The rows come from 4 hidden closed curves, with some noise, and rows from the same curve form a group. Each curve winds through 6 dimensions. The rows are also pushed far along 4 directions, which tell nothing about the answers.
Known rows, each followed by its group:
[  0  16 -41 -10   9   5  34  16 -31 -17  11  29 -59  18 -14  48]
q_705
[ 49  -3  15 -11 -11   5 -40 -24  22 -13  52  -2  65 -79  13 -22]
q_653
[-21  -3   5 -72 -40 -26  16  15 -26 -32  16   8   6  -6  34 -26]
q_653
[-17  13 -15 -20 -22 -23  17  22 -29 -24  32   3 -34 -13 -22  20]
q_653
[ 13  39   9 -36 -34   0 -23 -11 -35  -1  25  11   6  -4 -17  17]
q_653
[ 11  24   8  20  16  12 -10  -6   8  13  22 -25  -7 -46 -39  -8]
q_857
[ 30 -40   9  44  59  25 -12  -4  46 -11  15   1  35  -8   2  -8]
q_705
[-38   8  -4 -35 -14  -2  51  38 -39 -39 -12   6 -66  42  -3   2]
q_653
[ 33  58  23  25 -26  11 -20 -14 -10 -30  53  -7 -21 -61 -29  11]
q_2
[ 17  -5  17  41  30   7 -34  -9  37  10   2 -10   4   5  18  -3]
q_2
[-12  12 -27  35  -1 -19  12  -7 -10  17 -12 -15 -38 -15 -28  32]
q_705
[-33  48  12  56 -57 -29 -28 -22 -11  59 -19 -24   4  -1 -53  32]
q_705
[ -4  44 -12 -56  -7  21  31  15 -28 -32   8  25 -50  11   0   8]
q_857
[-24 -35  36 -49  -1  -8  11   8 -16  13   6  24  65  56  55 -42]
q_705
[-19  63   4 -37 -66 -15  10 -16 -52 -16  17  21  -6 -12 -31  39]
q_705
[ 32  13 -13  26  21  33   8  -6  15 -21  -8  -3 -22 -25 -19  -2]
q_2
[  9  17   5  61 -15 -15 -13 -42  -3  30   0  -3  22 -29 -13  34]
q_2
[ 17  -8  11 -36 -14   7  27  13  -6 -75  44  -3 -11 -73   6 -23]
q_653
[-18  36  -7 -40 -21   5  23   1 -43 -21 -19  20 -47  37 -14  36]
q_653
[ 25 -53 -15  69  84  23  -8  12  56  14 -18 -17 -13  22   8 -12]
q_705
[-11  62  -1  -3 -55  -7  -6 -17 -33  22   2   1   2 -10 -36  13]
q_2
[ 39  12 -19  22   8  23  -8   2  14 -47  -2 -11 -65 -42 -32  37]
q_705
[ 10  20 -15 -18  15  36  22  22   9 -24  15   6 -31 -19 -23 -17]
q_2
[ 13 -15  27 -13   8   2  -1 -17  -1 -30  25  11  23 -24  25  10]
q_653
[ 47   1  22 -38  -8  28 -13  -6  -3 -52  34  11  10 -41  25 -12]
q_705
[  9 -60   9  27  15  11 -11  -5  27  64 -58   1  28  43  59 -12]
q_705
[-16  31  49 -75 -86 -21 -21 -12 -52  28  19   8  62   7  31 -34]
q_653
[ 28 -22   5  38  10 -15 -25 -28   4   4  21 -11  35 -35   6   9]
q_2
[-32  16 -24  -9 -40 -21  21   8 -42  57 -24   4  -6  26 -30  22]
q_653
[-22  42  -6 -31 -27 -12   3   7 -17 -30  10  19 -34  22   1  19]
q_653
[  0  -3   2  34  37   4 -13  13  25  21  12 -22 -24 -10 -22  -1]
q_857
[ 25 -47   8 -42  39  22  31  20  -1 -34  35   7  13 -24  35 -42]
q_857
[  8 -10   8 -21 -21   1   1   9 -21  15 -17  -6 -14  13  30 -17]
q_705
[ -3  -1  21  34   9   9 -10   8  34  24   8 -15   0 -23  -2 -16]
q_2
[ -4 -15 -27 -13   6   5  30  35 -33 -28 -33  -5 -47  73  -9 -23]
q_857
[ 32   8   0  58  13  20 -13 -15  13  -4 -14 -21 -18 -18 -21   1]
q_2
[ 21 -44  22 -54  -7  14  15  15 -18 -41 -12  -5  21  19  48 -73]
q_857
[-35  53 -11 -54 -76 -31   9   5 -40   9  22  24   9   4   3  -1]
q_653
[-10  17  -8  -7 -52 -19   7  -6 -33   4  -5  27  11  23  11  22]
q_857
[ 40 -23 -12 -29  18  27  10  21   4 -77  20  20 -27   0  34 -10]
q_857
[ -1  53   7  41 -25   4 -16 -29   7  50  17   9  24 -39 -29  25]
q_857
[-22  -4   5  -1 -38 -29   9 -16 -29  38 -15   5  42  16  11   0]
q_857
[  0  33 -12  37  -8   8   5  10 -10  18  17  -8 -22 -17 -48  13]
q_857
[-25  16   1 -18 -47 -30  -3  15 -42  17  -6 -11 -39  24  -3  16]
q_705
[ 12  20 -13 -40 -18 -16  -3 -11 -38 -49  25   7 -21 -17  -3  25]
q_2
[ 34  -7  13  20  31  16 -45 -11  50  -2  28 -11  38 -39   2 -20]
q_2
[ 34 -27  22 -18  24   7 -14 -14  32 -47  35  -6  20 -65  37 -16]
q_2
[ -7 -35  -6  50  12 -14   1 -11  11  48 -27 -13  33  15  -2  -4]
q_857

New rows, each followed by its group:
[ 20 -39 -17  37  39  14  -9  12  36 -17 -31 -20 -44   3  -5  21]
q_705
[  2   3   5  64 -26 -17 -37 -16   3  36 -17 -15  28  23 -18   3]
q_857
[-12  -9  -1 -54 -44 -17  25  11 -45 -24   8  30   9  28  42  -3]
q_857
[-15 -24  20  26 -20 -40 -47 -29   7  77 -22 -22  60   7   0  15]
q_653
[-11  19 -11 -17 -21 -13  22  15 -59 -19  -9   2 -54  51  -2  11]
q_2
[  2  36 -19 -17 -47  -8   3  22 -36 -48  21  16 -52  15 -13  29]
q_857
[  2 -73  22  27  15   5  -8  -8  34  45 -44   8  59  32  43   3]
q_705
[-20  42  11 -69 -41 -11   9   7 -26 -33  28  12 -20 -22   5   5]
q_2
[ 29 -10  33  54  25   4 -45 -25  46 -20  28 -21  22 -54  -6  10]
q_653
[ 16 -54  20   9  48  21   1 -16  42  -4 -29  10  41  13  57 -21]
q_653
[-24  17 -12 -30  -9  11  36  38 -32   6   4  23 -39  49   5  -7]
q_857
[ 32  21 -35 -30  12  22  28   6 -31 -76  17  13 -61 -21 -21  21]
q_2
[ 25 -35   5 -48  -9   7  19   1 -22 -46   4  23  30  13  53 -31]
q_857
[ 36 -40  32  16  26  -7 -37 -30  42 -16  29 -14  48 -61  43 -12]
q_2
[-33 -12  -4 -32   2 -11  28  35 -21   2 -16 -18 -46  34  -1 -15]
q_857
[ 14 -15  11   9 -17   9 -19   9   3   4  -7   6  -6  11   2  27]
q_705
[ -6  11   3   4  15 -14  -7 -10   5 -30   9 -21 -11 -14 -16  -3]
q_705
[ 20 -20  19 -11   7  20 -10  15  11 -18  -2  -4   0  16  18 -25]
q_705
[ -8 -16  24 -80 -22  -6  17  -4 -20 -15  10  34  53  18  76 -39]
q_653
[-31  26  22 -52 -39  -9  -1   9  -6  14   5   3  15   0  11 -22]
q_2
[-39  29  40 -46 -59 -32  -1   0 -62   2  11   4  -1  30   4  17]
q_653
[ 26 -23  25 -29 -31  -2 -10   7 -22 -34  22   2  36   4  37 -45]
q_857
[-12 -21  12  35 -12 -23 -24  -1  10  46 -31 -30  -1  14   6   2]
q_705
[ 28  26  15  -7 -42  -5 -30 -16 -10 -28  40  19  27 -27  16  10]
q_857
[  2 -10 -32 -18  24   9  43  27 -18 -35  14  17 -46   6 -11  20]
q_653
[-31  -9 -37   0 -10 -11  32  18 -26  52 -43   0 -20  42 -25  13]
q_653
[ 18  -9  12  26  18  12 -16  14  26  -5  33 -18 -10 -42  -7 -11]
q_857
[ 11 -44 -15  16  42  12   5  -5  40   5 -31 -12  14 -12   3 -15]
q_2
[ 29 -17 -16  41  37  12   2   2   1 -27 -13 -14 -46  10  -8   9]
q_2
[ 37 -31  22 -12  -4   2 -27  -4  12 -39  26 -13   8 -49  19   1]
q_705
[ 34  -9  36 -20 -25  24 -10  11 -13  -7  39  11  33 -23  19 -23]
q_705
[ -5 -10  -5  24 -12   4  14  12  -9  19 -26  -4  -3  30  -7 -14]
q_857
[-38   4   4 -37 -20 -22  17  25 -32  11  -5 -15 -34  23  -6 -11]
q_857
[ 15  36 -39   7  11  27  35  29   8 -68  32  11 -69 -41 -40   8]
q_653
[ 16  -6   7 -16 -19   6  -9  -2  -4 -20 -11  -3 -18 -10  11   9]
q_705
[ 25 -21   3 -45  -7  20  16  18  -6 -64   1   5 -19 -11  34 -26]
q_857
[ -7  40  22 -33 -34   1   7  13 -17 -19  54   0 -10 -51 -12  -8]
q_2
[ 40  14  16  41  -2  11 -45 -38  30   8   7 -10  26 -50  -2  13]
q_705
[-21   6 -21 -23 -23 -10  36  11 -42   7 -16  24 -31  30   0  35]
q_705
[ -3  44  -9  -1 -29 -25 -20  -5 -30 -26  12 -22 -44 -15 -51  27]
q_857
[  3 -12  28 -37 -48 -29 -15 -17  -3 -12  36  -7  61 -71  28 -29]
q_653
[ 42 -62  30  52  76  34 -27   2  73  -2  -7 -22  21  -6  49 -48]
q_2
[ -1 -10  15  22 -37 -18 -28  -5  -1  19 -11   1  35  30  24  -8]
q_857
[  3  46  -2  36  -2  11  -1  -4  13  10  35   6 -18 -45 -37  27]
q_2
[-17  20 -37  39   6   6  36   5   8   3 -20  12 -38   0 -34  30]
q_653
[-36  21  -4 -40 -56 -20  31  25 -59   3 -10   1 -43  26 -13   8]
q_705
[-20  32 -17 -43  -1   6  18  26 -16 -16  -2  25 -62  45  15  22]
q_857
[  1 -35   2   8  -1 -20 -12  -9   3  38  -2 -12  36 -17  -1   5]
q_653
[-40  37 -21   9 -52 -37  16 -12 -49  38 -20  11  -6  31 -30  41]
q_857
[-20  13 -21 -14 -32 -25  12  25 -33   9  18  -7 -28  -4 -37  14]
q_653
[ 19 -32   6  25  52   9 -16   9  41 -20   3 -13 -21   1  26  -8]
q_2
[  7 -18 -32   0  32  22  24  27  -9 -10 -25  -7 -37  39 -18 -22]
q_2
[-29 -10 -25  16  11 -13  27  10  -9  20 -44 -16 -39  28 -23  15]
q_857
[-31 -19  24  29  23  -7 -23   1  37  79 -35 -20  21  43  23 -24]
q_857
[ 14  -2 -43  43  53  28  28  12  35 -35   6  16 -45 -17 -21  27]
q_653
[  9  -8  32  -2 -19  -8 -39 -10  19   5   7  -3  39  -1  41 -19]
q_857
[-15 -14  17 -39 -37 -32 -21   5 -19  41  11  -2  51  17  30 -28]
q_653
